All groups share one centre, and each spreads out both ways along 12 directions, with some noise.
Known rows, each followed by its group:
[-46,-33,-16,7,-3,-34,-42,1,-3,5,11,-34,-18,-4,-23,-4,25]	Z
[17,-19,3,32,7,-15,7,10,13,9,-21,-17,44,21,-27,21,0]	R
[-18,2,-13,-38,-33,16,-23,-12,14,-4,22,7,9,-4,39,-4,16]	R
[2,7,-7,34,31,-11,20,-6,2,-5,13,50,36,12,-48,12,5]	R
[-1,-26,12,11,-16,10,-3,-14,-22,-23,25,14,45,5,-11,9,-6]	F
[10,17,-9,-40,-24,-9,6,3,28,5,-24,-28,6,-20,-9,-30,-34]	R
[-26,26,-5,-7,14,27,1,3,7,-33,11,26,22,0,-2,12,30]	F
[-19,-16,2,-20,-18,-46,-17,-5,-6,0,30,4,-14,28,-12,15,27]	R
[3,14,10,9,54,15,43,-34,15,-9,-17,35,38,-25,-13,2,35]	F
[5,-9,-20,17,0,-2,2,-9,7,-11,-20,-35,65,1,-20,-4,-9]	Z
[-8,-21,8,0,0,-17,20,20,19,11,-27,57,-50,-1,1,10,14]	Z
[1,-32,-2,41,0,-48,0,19,-7,-7,-17,-23,-30,-4,-12,-7,16]	F
[0,28,24,30,15,27,-6,15,53,-1,5,20,-6,-17,-19,8,-2]	W
[-34,-5,-10,-22,-3,-57,-25,-5,7,-31,22,-8,7,22,-15,12,10]	F
[-22,3,12,-24,2,-54,-22,13,21,28,20,-10,-14,-9,-24,16,6]	Z
[24,-19,-1,28,19,-45,2,-25,34,33,-2,-7,5,-42,-9,25,-5]	W
[-11,-32,-20,8,9,-12,32,4,-6,9,-40,48,-5,-7,2,-12,48]	W
[0,9,13,-9,-22,28,-9,33,-2,31,17,22,-27,-10,-2,-3,-11]	F
[1,19,8,-9,-7,8,26,19,12,-14,-26,-3,-27,-16,-1,18,18]	F
[-6,14,-24,1,-12,-18,-6,9,36,-38,-8,-13,31,-3,4,24,-3]	W
[-24,26,-15,26,27,-37,-16,60,23,-37,-1,-2,11,0,-12,8,1]	R
[16,7,-5,0,-15,-33,18,-7,-7,11,6,-26,-8,22,-31,10,42]	Z
[19,27,-17,19,-3,-21,24,6,1,-3,9,14,-32,-6,-16,13,14]	Z
[0,-13,-30,8,-2,-24,-3,3,-20,-3,-1,-9,10,15,1,4,-9]	R
[15,-38,-14,45,-18,-7,21,-15,3,-16,-22,27,2,-4,-13,-28,18]	F
[3,20,5,14,-10,-1,-25,-7,13,0,32,-34,-12,10,-14,9,3]	Z
[-28,-25,-46,-7,-36,-21,-2,3,18,-3,-29,1,-11,-47,-10,17,21]	F
[26,-5,0,46,-11,-5,5,22,-15,5,0,-9,-33,-3,-9,-5,-7]	Z
[31,15,19,-18,13,-46,32,6,51,27,-27,1,12,-1,-3,36,15]	Z
[-16,33,-21,0,13,36,12,-6,-3,-25,-4,-20,14,-27,-6,21,34]	Z
[-1,-10,23,23,14,-50,6,3,26,-16,-7,-17,1,4,-8,19,37]	W
[15,-6,11,-5,7,14,-10,-22,19,17,6,-5,15,11,32,23,-4]	W
[-9,-24,34,18,6,6,-23,-29,27,3,15,-8,23,11,6,-2,33]	W
[-5,18,-27,-5,17,8,-21,-16,54,12,-13,-6,18,-12,16,8,-21]	F
[-5,12,-9,-1,-17,-17,5,3,-10,-23,28,5,-10,-1,11,56,48]	W
[0,-28,-15,5,-33,21,0,-10,-2,9,-14,-9,-27,-35,20,21,19]	R
[-3,14,16,42,18,-37,1,14,33,-32,12,-5,-18,-3,-11,42,50]	W
[33,18,17,-14,21,-4,14,-41,-1,27,30,29,20,0,-3,8,-23]	F
[-48,26,-16,-18,-3,7,-23,28,-1,-19,14,26,-24,20,-17,-32,8]	W
[-21,-30,-21,7,8,-4,-40,-17,-20,14,37,11,30,23,27,4,15]	R
[-21,-13,-51,32,2,-20,-31,-25,11,0,7,-43,5,-29,-24,9,14]	Z
[8,-9,0,19,-8,3,17,-5,7,2,-22,-33,16,-59,-11,-3,28]	W
[-31,-13,3,-57,-54,-15,-14,4,2,-2,17,4,-16,-5,9,-15,32]	R
[9,-29,-7,44,11,-12,-5,-8,-30,-2,12,-2,-1,14,16,-15,18]	F
[-4,-4,10,4,-22,34,-32,10,8,17,13,7,-29,32,28,-21,13]	F
[-41,5,-31,1,-13,-30,-16,32,37,-25,-8,0,7,-27,-30,0,23]	R
[-1,5,30,-12,-1,-1,-2,19,-22,11,29,25,-8,15,-4,3,-1]	R
[10,12,15,-26,-15,-6,-17,22,15,10,5,-27,12,7,20,-5,-21]	R
[-12,13,-1,-15,25,23,-3,-50,6,-10,12,1,64,-9,-28,-12,-19]	Z
[20,-37,-21,24,-2,-18,17,1,16,0,-28,39,50,-9,-10,2,-34]	W
[-1,26,-18,-5,2,1,-9,-11,48,3,0,-12,3,-33,5,22,3]	W
[5,-5,-16,26,11,-24,-2,1,11,-6,-2,13,-20,-9,10,5,6]	Z
[10,2,17,4,1,18,21,22,-6,22,-5,33,-46,-20,25,20,23]	Z
[-11,9,-2,24,-8,13,-1,31,-26,-26,-2,-38,-15,-16,5,11,32]	W
[4,-28,7,-24,-10,14,16,-11,-42,17,-5,23,24,-1,17,-47,1]	R
[-44,-44,-5,-2,-14,-9,-21,-2,-28,-10,23,20,41,2,-18,-2,29]	F

New rows. What belongs after each?
[-6,0,44,-10,15,-55,-14,39,7,0,9,-16,-15,19,6,-2,1]	Z
[-26,-25,-12,-17,-39,4,-25,18,-19,-5,8,-8,23,-14,-20,-30,-18]	W
[6,-21,-23,-25,-36,-6,4,4,-9,6,-11,9,18,10,6,-4,-23]	F
[-55,-47,-3,1,0,-9,-53,-24,3,-9,21,10,-13,16,0,-17,11]	Z
[-10,-46,-31,19,17,-15,-8,1,-22,27,-25,-21,19,-29,17,-1,16]	F
[39,22,7,9,3,-8,20,-19,-12,-3,17,-23,27,-21,-13,9,-24]	W
[38,-8,-13,19,-11,-66,21,23,-2,8,-6,0,3,23,4,0,8]	Z
[27,43,-15,14,20,-17,10,6,2,1,11,-29,-24,-25,7,46,-11]	W
[5,22,17,9,15,2,15,-23,5,-3,23,16,-7,-12,-17,-4,38]	W
[-2,5,25,-4,-9,-1,-7,-45,35,-13,25,8,-4,-5,-9,21,18]	F
[-6,-3,-9,1,-12,-32,-4,21,3,-1,-5,-41,-25,-27,8,41,23]	W
[19,4,11,24,26,-1,44,33,-17,-22,-34,30,2,22,-1,5,7]	W
[21,14,-3,-10,-11,33,5,-12,-30,-5,4,-11,-11,50,8,18,-35]	R
[4,16,0,6,24,-23,11,20,23,-1,-4,43,-23,14,3,29,0]	W
[-21,-24,-31,4,22,-59,-22,-15,-10,-6,24,24,11,29,-10,-17,-10]	W
[29,-1,18,0,-34,-22,-1,16,2,15,22,-5,-30,-10,-20,17,-42]	F
[-1,9,25,-26,-7,21,24,-12,14,5,-3,35,18,-23,-24,14,4]	F
[-7,-9,10,-1,24,-31,-15,-23,40,36,13,32,-11,-4,-19,-16,-4]	W
[-21,-38,-38,-7,-43,-11,-31,11,-1,12,1,-2,12,-13,0,-1,-15]	F
[20,11,7,6,5,8,-5,-45,-7,12,34,-33,36,-28,-17,-23,-20]	W
[-3,-16,-8,-29,-14,11,21,-4,-9,36,-21,42,5,-19,-14,-33,-18]	W
[-20,-28,-14,6,-24,-25,-13,-4,-8,-25,9,-5,8,-5,-5,16,13]	F
[-8,30,-43,32,1,20,-14,-4,24,-50,8,-20,33,-14,15,28,17]	W
[-17,15,-7,33,9,-3,-17,12,47,-21,-1,-22,-18,-25,13,41,52]	W
[-5,-11,-9,-24,-16,-30,-6,-11,50,1,-13,11,39,30,-11,12,-5]	Z
[-13,-8,-17,50,13,-26,-25,-16,16,-22,30,4,13,-4,-2,20,37]	W
[-14,-13,1,-10,20,-23,-25,-4,6,23,5,-3,-16,26,17,-4,-12]	W
[3,-3,-41,-21,-34,29,15,14,15,25,-44,19,-6,-29,16,-7,-8]	F
[22,23,32,34,9,8,20,31,-27,-15,6,-15,-38,4,-6,-6,6]	Z
[5,-35,4,40,10,14,0,-20,-19,16,-1,8,2,5,17,-23,31]	F
[11,-18,15,2,-5,-13,-14,17,-11,25,12,-16,32,-2,-5,-17,-29]	Z
[11,17,27,3,22,-2,-10,-33,15,41,21,-27,-15,-40,-26,-29,-2]	W
[7,10,25,17,11,3,-12,40,-14,25,18,-11,-11,-24,-10,18,-22]	F
[-27,-40,11,2,-6,-46,-18,37,9,4,-19,0,-34,20,11,4,24]	Z
[32,-8,2,16,13,-10,20,-35,3,-15,-4,8,38,32,21,-9,17]	Z
[11,-2,24,26,0,31,-7,6,-6,19,9,-27,-4,-41,-13,-2,-4]	W
[-38,25,1,-14,40,-17,4,27,16,-26,-34,-14,-1,17,2,1,38]	F
[-11,-17,-37,-12,-27,-39,12,3,7,-11,-31,-12,8,-17,-34,-19,10]	R
[-9,9,3,-33,-15,-14,1,20,28,10,-19,-9,-3,-23,-15,23,-22]	F
[-19,-45,-47,0,-23,-17,-45,2,-7,43,15,6,1,-4,11,-20,-14]	F
[-4,40,20,35,50,1,2,-34,29,-39,28,10,-6,10,-1,13,43]	F
[40,-2,-14,48,-14,-28,15,23,-23,-6,3,-20,-8,10,-10,-13,-5]	Z
[23,-4,-39,67,24,-15,10,-5,2,-18,-5,18,20,-9,-5,-16,-12]	F
[1,32,-13,-21,36,2,-8,-12,7,-8,16,17,34,46,21,-8,-15]	F
[-65,9,11,-50,27,3,-18,-10,17,1,8,27,-5,-27,-11,18,26]	Z
[4,-18,19,-2,0,-43,6,-22,9,5,10,2,13,1,-11,3,27]	W
[-6,-7,-24,-4,4,-18,-9,-16,-13,-7,9,-8,26,1,-9,-23,-16]	W
[-17,-35,19,13,3,-27,-19,38,23,16,-30,-13,-22,-7,12,11,5]	Z
[7,-10,21,43,22,5,20,12,-21,-5,3,27,-30,0,-5,34,22]	R
[0,10,-36,-4,39,-66,9,-18,14,9,-7,5,-15,-14,-13,-12,-4]	W
[8,-7,1,1,14,-19,-17,20,-13,33,14,-10,24,3,-6,-17,-42]	R
[-37,-26,-10,18,-13,18,-42,53,8,1,-26,-38,-15,-11,18,4,15]	F
[13,7,28,43,37,20,-14,-6,27,8,16,14,12,12,-7,-7,-25]	W
[-10,-9,-2,28,17,18,11,-2,-27,1,-8,2,-25,-31,-13,-6,20]	Z
[-13,22,-1,-44,-2,-29,5,35,-11,18,6,0,-7,-22,-22,26,-15]	F
[-18,-39,-52,11,-16,-4,10,17,-30,-17,-20,26,49,-22,16,-20,28]	R
[-18,-31,-19,33,4,-29,-14,-9,-7,-6,20,26,8,1,-18,-22,28]	F
[6,-3,-13,-26,-31,-20,17,34,-18,9,-29,-25,-28,-23,7,27,-13]	F
[-12,-19,-22,2,5,-22,-6,-23,-2,36,10,4,2,-31,-20,5,17]	Z
[1,-19,9,-4,31,-7,21,17,12,20,-44,42,-13,30,19,-4,2]	W
[30,20,37,34,20,7,28,0,12,-18,3,-2,8,-5,-6,23,22]	W
